Each new row is followed by what is left after taking away its nearest point in the smallest flat space through zero that holds the last named rows.

K808 (3 x 6)
[558 338 102 93 -92 432]
[-267 -146 281 -160 174 -17]
[319 77 239 -60 528 -18]
New rows:
[-91 59 179 -85 -321 -115]
[65 92 144 -60 -132 -205]
[192 116 -238 -460 208 -46]
[32 83 -204 -484 8 48]
[275 95 72 -110 64 109]
[44 -20 -20 -120 -29 -17]
[137 106 -215 13 -341 45]
[37 9 0 -105 -37 -40]

K210 (3 x 6)
[267 -174 126 -224 180 70]
[-243 -148 399 72 -49 225]
[14 -110 -271 76 218 256]
New rows:
[-15 294 121 230 127 121]
[110 280 127 137 163 69]
[-181 272 24 -74 -147 359]
[12 276 -10 -207 -101 255]
[27 144 67 110 205 -267]
[-21 69 95 142 261 -134]

K172 (3 x 6)
[50 -471 -15 -89 120 -362]
[-316 -529 53 212 10 -139]
[-132 -143 96 -104 159 -311]
New rows:
[-116 118 -151 -454 -109 190]
[-200 -88 -147 -378 -114 148]
[78 207 -345 -143 4 -106]
[-114 57 -308 -4 -22 -83]
[-87 -108 43 147 188 71]
[42 -12 14 65 196 70]
[-65 201 -457 139 244 -310]
[-75 145 -493 244 165 -184]

K768 (3 x 6)
[-230 -406 -298 293 -121 220]
[-73 -299 115 -323 199 168]
[-281 -20 -85 -67 -240 -256]
New rows:
[-196 117 88 295 284 -215]
[-229 11 111 207 338 -158]
[129 125 28 290 166 -256]
[-16 -98 35 123 199 -205]
[435 -136 -181 63 268 364]
[140 -29 -202 -108 -13 -44]
[-108 184 -393 224 128 168]
[-150 193 -246 -77 191 73]
[-105 -123 86 133 -431 -121]
[89 -105 222 38 -217 30]
[-39 328 -150 161 -73 397]
[-178 253 -69 -110 -73 295]

K626 (3 x 6)
[-137 275 -26 74 -79 221]
[-102 -58 360 245 18 133]
[-62 251 -138 -3 -142 89]
New rows:
[-4 116 191 36 -169 137]
[69 9 73 -105 -46 59]
[-168 -382 44 141 -133 212]
[-139 -286 -160 26 -177 178]
[336 -491 40 59 -418 18]
[185 -260 -98 -15 -224 351]
[-3 183 90 -9 103 138]
[82 89 70 -37 37 -25]
[-11 491 -58 -21 370 -491]
[-46 434 135 106 367 -457]

K170 (3 x 6)
[-96 -33 291 438 373 73]
[-152 -214 -294 -168 215 -118]
[299 80 -206 285 -59 105]
New rows:
[222 105 435 -227 -31 176]
[234 -49 90 -180 171 133]
[-216 512 232 -62 -188 -65]
[-183 357 -122 46 44 -94]
[-31 160 375 591 88 8]
[-84 39 -33 91 -72 -140]
[88 -165 -180 118 62 119]
[5 -115 17 -7 -35 105]
[199 253 22 196 -287 -32]
[-51 67 -25 61 -32 -140]

K631 (3 x 6)
[233 -98 175 574 117 -430]
[-93 119 310 200 115 79]
[-261 304 32 598 -423 -485]
New rows:
[-67 -144 -30 156 173 275]
[-98 -120 -152 179 32 161]
[27 -114 -48 -301 252 3]
[-97 22 8 -83 113 -134]
[87 -29 -124 -226 258 -81]
[-56 114 -38 -74 156 -129]
[-125 -110 -77 83 -244 -194]
[-82 -153 60 -6 -54 -8]
[126 309 319 -202 306 -41]
[125 298 80 -212 100 -224]

K423 (3 x 6)
[394 629 376 302 191 44]
[702 701 48 94 -84 -116]
[365 539 34 195 -61 284]
New rows:
[-18 342 136 55 -74 -68]
[-162 138 31 -29 -122 -65]
[138 22 273 -43 139 4]
[98 -72 96 -120 16 86]
[145 9 -100 -3 34 -196]
[20 -18 -74 67 63 -14]
[-112 407 190 -491 171 87]
[-186 284 95 -555 117 95]
[35 -9 -51 -135 22 333]
[78 -32 46 -170 99 92]
[-139 -64 491 231 -60 37]
[16 -75 202 67 -288 -10]

K412 (3 x 6)
[29 191 1 -1 57 -238]
[215 24 -256 -171 26 -108]
[412 199 346 96 -217 20]
New rows:
[-10 103 66 -12 -130 138]
[-54 111 -34 -53 -72 66]
[-92 -436 68 -28 391 186]
[141 -178 167 -19 358 -39]
[-11 100 -18 -51 144 -194]
[19 -22 41 -30 66 0]

K498 (3 x 6)
[69 -195 80 271 -349 173]
[321 154 77 23 -393 175]
[288 -242 -39 -52 119 45]
New rows:
[45 108 486 170 -108 85]
[43 37 428 67 140 5]
[-5 23 10 -82 23 35]
[-23 -14 17 -42 -2 47]
[114 21 -1 -41 44 110]
[-12 20 5 9 40 90]
[-105 -21 -41 -9 7 -491]
[76 -54 -15 22 -139 -401]
[36 -23 -50 -79 137 129]
[-33 15 -24 -17 39 147]
[74 -38 -138 455 4 -199]
[151 122 -155 315 56 -231]

K937 (3 x 6)
[-80 150 -155 161 191 -144]
[-224 -199 252 -221 -213 -340]
[-2 112 105 393 234 -43]
New rows:
[62 -28 -105 -99 153 216]
[-44 -70 24 -68 144 41]
[116 207 -351 46 221 -193]
[169 -2 6 -23 19 -103]
[-52 79 -92 -19 29 -142]
[27 30 8 -3 -16 -17]
[-84 66 -289 108 -47 -388]
[105 -44 -86 120 -157 -86]
[141 475 -212 205 154 400]
[-87 246 86 -34 -89 55]
[-128 -268 -132 -116 10 -276]
[37 -236 -88 45 73 -26]

K501 (3 x 6)
[433 160 -241 -169 28 -180]
[232 371 -126 181 -31 -303]
[-333 -170 -649 3 70 387]
New rows:
[-272 -90 -481 -318 55 -285]
[-285 -61 -80 -242 9 -405]
[-52 117 -138 26 75 -150]
[-72 1 -10 -58 79 -93]
[-2 -300 19 45 -106 34]
[67 -172 -39 113 -116 -63]

K526 (3 x 6)
[7 279 130 193 -63 343]
[184 68 207 -53 34 292]
[-505 273 303 266 323 -42]
New rows:
[44 -126 28 -18 110 25]
[6 -65 -31 61 47 39]
[-132 97 -147 -131 209 -454]
[95 232 -67 -100 84 -94]
[-43 -250 3 51 76 -424]
[91 -59 93 150 -29 -79]
[-5 232 263 -97 -120 285]
[-89 69 68 -153 -138 -20]

K468 (3 x 6)
[-590 381 -276 49 24 111]
[9 -153 -154 5 -265 -96]
[-141 108 -79 244 11 -136]
New rows:
[-203 201 -178 243 226 -49]
[40 -39 -124 5 90 16]
[384 -119 -246 33 -37 133]
[206 56 -271 96 73 167]
[154 30 -286 -376 -55 104]
[165 120 -218 -70 86 -67]
[-292 6 -26 199 -18 -42]
[-103 -111 87 37 -1 34]
[68 145 125 180 95 340]
[75 27 6 186 -109 265]

K999 (3 x 6)
[66 -161 22 -92 -73 -143]
[-179 129 68 396 -55 -140]
[183 89 7 1 136 73]
New rows:
[-462 84 306 230 -47 -2]
[-76 -20 301 -58 85 28]
[218 -50 234 137 267 178]
[-37 -180 203 65 87 130]
[340 230 -31 148 185 -57]
[15 64 -96 -20 -29 -52]
[151 185 -1 122 -333 49]
[157 137 -24 12 -344 82]
[-135 257 161 136 73 170]
[-22 33 177 -47 -9 15]
[31 174 37 77 248 -106]
[-81 46 2 -73 141 -114]

K351 (3 x 6)
[82 -289 62 -39 -150 -106]
[179 -269 -35 -97 -436 -472]
[120 -60 301 -165 -36 -135]
New rows:
[76 28 18 -24 101 -164]
[45 -33 -34 24 127 -84]
[-17 112 -245 -197 -172 250]
[40 43 -82 -274 -175 215]
[230 1 -104 3 -84 -58]
[204 18 -48 7 17 53]
[-98 -133 -129 186 163 -176]
[-66 -64 10 114 204 -201]
[203 68 -365 13 -373 80]
[226 75 -43 -88 -177 228]

K441 (3 x 6)
[14 -31 526 583 -25 252]
[69 42 154 456 -358 -143]
[161 -116 144 229 174 -71]
New rows:
[97 -74 -18 -160 48 -260]
[-9 -20 125 -84 -28 -72]
[213 222 127 0 -329 232]
[331 121 46 -101 -81 125]
[68 60 -85 210 -3 290]
[113 44 -211 117 16 171]
[-106 -257 -158 -266 -118 311]
[51 -326 -86 -6 -128 138]

K703 (3 x 6)
[-491 329 94 -223 -522 388]
[41 238 -118 -163 -128 157]
[-338 250 476 -118 -239 44]
New rows:
[238 -102 -118 49 -13 -27]
[87 -44 34 23 -112 2]
[56 -254 175 -6 -86 5]
[131 -143 84 -84 -113 66]
[486 -55 -70 27 -18 -80]
[167 -84 68 45 -208 12]
[36 148 -50 -79 47 -283]
[-98 62 -107 -38 -31 -214]
[8 52 224 -242 -63 11]
[34 -118 37 -156 -16 22]
[-29 -4 35 214 382 55]
[-101 124 4 125 250 175]

K409 (3 x 6)
[286 -152 236 172 -171 -62]
[-121 203 164 85 -514 -297]
[-138 72 -237 99 -455 -14]
New rows:
[-13 186 36 -9 405 -69]
[56 118 -61 142 66 -49]
[126 169 -491 -250 -44 107]
[281 163 -126 -212 -38 -67]
[-17 491 165 213 314 134]
[68 391 41 339 88 208]
[-445 -105 138 26 -95 137]
[-304 -209 203 71 -36 176]
[-105 -24 150 93 -188 121]
[-124 -28 127 36 -30 165]

K950 (3 x 6)
[-15 204 -109 170 344 -108]
[-123 156 -195 -243 87 -30]
[-45 5 -3 92 153 -29]
New rows:
[-206 -191 130 -468 -385 -141]
[-54 23 125 -40 -42 -271]
[170 -197 188 272 -90 65]
[27 -23 -32 -1 14 31]
[180 -114 60 -602 -99 39]
[240 -84 136 -210 195 -38]
[250 61 232 143 85 -16]
[73 25 143 -105 89 11]

K689 (3 x 6)
[-196 31 191 205 121 202]
[111 43 154 -102 -140 -40]
[-232 60 -103 -510 333 237]
New rows:
[-313 -115 62 62 237 -20]
[-116 -110 88 -31 43 -174]
[174 107 84 186 301 166]
[288 101 16 52 221 63]
[-33 -9 202 170 2 86]
[22 -35 12 -1 20 4]
[161 -214 -273 -435 -201 53]
[5 -206 -51 -24 -157 203]

K215 (3 x 6)
[-50 -267 226 -217 -291 -175]
[-167 153 5 -263 -182 -43]
[-218 74 295 26 -175 -198]
New rows:
[362 -488 -142 122 68 242]
[-26 -12 9 48 -84 117]
[18 -23 159 -71 218 -160]
[26 13 81 -141 222 -117]
[-4 118 -265 55 284 31]
[-66 -40 -58 -29 94 -116]
[121 -308 288 -108 149 -59]
[11 9 154 -146 208 18]
[-474 97 204 -236 404 108]
[-304 -167 181 -221 431 132]

K909 (3 x 6)
[68 -143 -86 -61 -333 266]
[-238 -254 -9 -199 -366 -210]
[-264 -529 -243 22 -649 -19]
New rows:
[99 381 71 70 -71 116]
[-53 231 12 116 -166 -40]
[-69 60 387 246 24 82]
[-104 -5 376 197 -90 78]
[2 -367 -137 -280 8 186]
[2 -261 -102 -196 241 83]

K549 (3 x 6)
[87 326 546 -195 342 -70]
[39 70 -324 -298 -93 -160]
[204 114 83 -21 353 270]
New rows:
[204 30 -83 -33 -162 182]
[147 57 65 -28 -192 94]
[83 47 -188 -17 -68 -149]
[83 45 -24 87 7 -77]
[-121 221 -486 108 -24 69]
[-177 297 -117 160 41 4]
[258 27 -118 254 179 24]
[162 59 -53 174 49 -182]
[-116 261 -48 -172 3 -22]
[-144 150 -36 16 -22 87]
[37 232 2 -73 -262 -421]
[157 145 -27 144 -67 -72]

K203 (3 x 6)
[-166 -110 -208 -230 -68 92]
[45 -376 -94 -166 -600 136]
[-284 -319 -53 -507 -160 31]
New rows:
[-73 -178 404 -6 -156 181]
[-124 -6 138 71 14 269]
[-386 -190 -428 143 67 -16]
[-231 -221 -63 258 24 -161]
[176 86 0 327 -197 94]
[-58 24 32 23 -22 39]
[89 -318 -102 94 -86 9]
[35 -222 -64 87 118 -42]
[215 19 -316 237 39 -406]
[98 -118 -231 12 13 -446]
[-224 91 -24 -12 -176 157]
[-183 134 100 46 -105 94]

K443 (3 x 6)
[-150 304 49 -68 61 -176]
[-313 -416 56 326 -185 -53]
[284 -1 225 -129 -320 -133]
New rows:
[42 -260 121 172 41 -280]
[120 -95 38 64 197 -213]
[-84 113 87 231 172 45]
[72 69 142 180 69 52]
[28 -46 123 -191 83 -125]
[-22 -122 77 -134 120 -76]
[443 -141 181 -387 -26 260]
[-96 -80 169 -171 70 80]
[111 -196 -178 -368 -194 -387]
[-37 -205 -312 -297 -8 -298]
[236 112 11 -219 -86 122]
[-52 19 -9 -48 -62 71]

K179 (3 x 6)
[-427 -83 -104 46 -297 -209]
[-334 -144 -331 -97 -245 177]
[-178 -494 162 12 -8 6]
New rows:
[-82 380 -234 -194 108 -42]
[-113 27 -18 -165 182 -65]
[109 229 -36 -110 -34 103]
[-2 24 72 -77 -59 26]
[190 314 147 6 203 -23]
[-80 44 49 -28 55 37]

K563 (3 x 6)
[-482 514 427 -93 63 74]
[-149 243 134 25 64 268]
[146 -187 241 264 -199 102]
New rows:
[-187 -77 -361 -243 100 24]
[-175 -139 -42 -45 -73 71]
[248 -56 -7 53 264 -523]
[200 115 100 162 307 -132]
[-52 48 73 -57 -177 116]
[-15 2 -28 -101 -156 50]
[80 -199 129 -53 32 -166]
[33 -72 89 -70 116 18]
[123 -211 -46 -135 240 -128]
[45 -106 131 -62 214 10]

K868 (3 x 6)
[159 -25 227 -29 70 -48]
[-241 -93 -61 97 -139 -471]
[-160 56 67 243 57 -202]
New rows:
[-21 67 -258 -22 23 34]
[68 48 -79 -10 74 -58]
[-19 1 335 238 -73 159]
[-70 -85 145 85 -226 118]
[-98 127 -198 -332 -308 -49]
[-44 244 70 -103 -100 -27]
[11 23 278 123 244 266]
[-110 -111 64 -25 30 56]

K70 (3 x 6)
[-365 -84 120 -216 40 -89]
[27 195 393 -67 319 332]
[101 226 -21 -17 153 154]
New rows:
[68 -489 -66 26 109 33]
[49 -276 -161 -65 238 107]
[-49 156 76 222 102 5]
[-111 92 28 206 40 -76]
[21 -328 -491 -8 97 197]
[-28 -350 -243 -40 195 300]
[236 94 60 -193 182 491]
[70 -160 -92 -204 -58 211]
[-106 -73 188 -20 -28 131]
[-37 2 -16 4 -68 88]
[-30 359 47 -124 64 48]
[9 123 82 -10 -111 -66]

K765 (3 x 6)
[3 -62 66 -546 -90 381]
[-207 -57 -405 38 -7 437]
[-188 101 -10 -507 142 80]
New rows:
[162 -134 253 93 97 -87]
[6 -109 67 29 164 51]
[5 14 -60 145 -55 68]
[-5 49 10 8 -19 13]
[-88 393 -40 -140 -7 -112]
[39 287 -32 5 -152 23]
[-199 -117 -342 -364 54 255]
[32 -134 -96 -55 -14 -87]
[67 82 260 -87 124 102]
[8 81 126 71 144 127]

K946 (3 x 6)
[-154 -13 -498 1 -35 -162]
[-58 157 -191 243 -255 -299]
[-259 -283 178 -39 -327 -212]
New rows:
[40 33 -169 55 -36 87]
[23 -27 -32 33 -77 94]
[-43 376 -5 -359 17 378]
[-169 326 4 -273 -224 170]
[35 263 -28 -284 -491 34]
[73 245 -54 -368 -354 152]
[158 197 202 157 -43 -243]
[43 -2 29 -58 86 -148]
[-220 132 31 340 -7 241]
[-287 23 3 251 10 262]
[-71 -491 -209 193 104 162]
[66 -296 -57 368 47 127]

K276 (3 x 6)
[-66 -378 -84 -109 201 6]
[-20 -285 -240 214 -74 -457]
[-257 -142 123 -205 142 -176]
New rows:
[-75 105 90 0 313 -25]
[19 96 -5 117 249 -44]
[-93 202 -163 98 48 97]
[-152 102 -167 55 101 40]
[-376 -358 -14 -34 7 22]
[-223 -71 -7 101 -159 131]
[111 202 -90 -213 46 244]
[35 81 -159 -148 17 -40]
[38 -198 81 271 -90 40]
[-49 -116 198 168 -61 58]
[26 -182 -287 13 269 143]
[-63 110 -141 19 138 -5]

K671 (3 x 6)
[203 8 63 140 148 0]
[-5 -208 -50 -276 -18 225]
[153 238 2 -254 35 38]
New rows:
[-263 -302 -92 -278 -293 -43]
[84 -81 21 -56 -66 -142]
[284 225 -194 -308 132 -16]
[41 -33 -209 -14 48 -90]
[324 265 183 -243 249 274]
[-94 64 130 29 43 124]
[157 38 87 266 103 221]
[-37 98 23 93 -52 204]
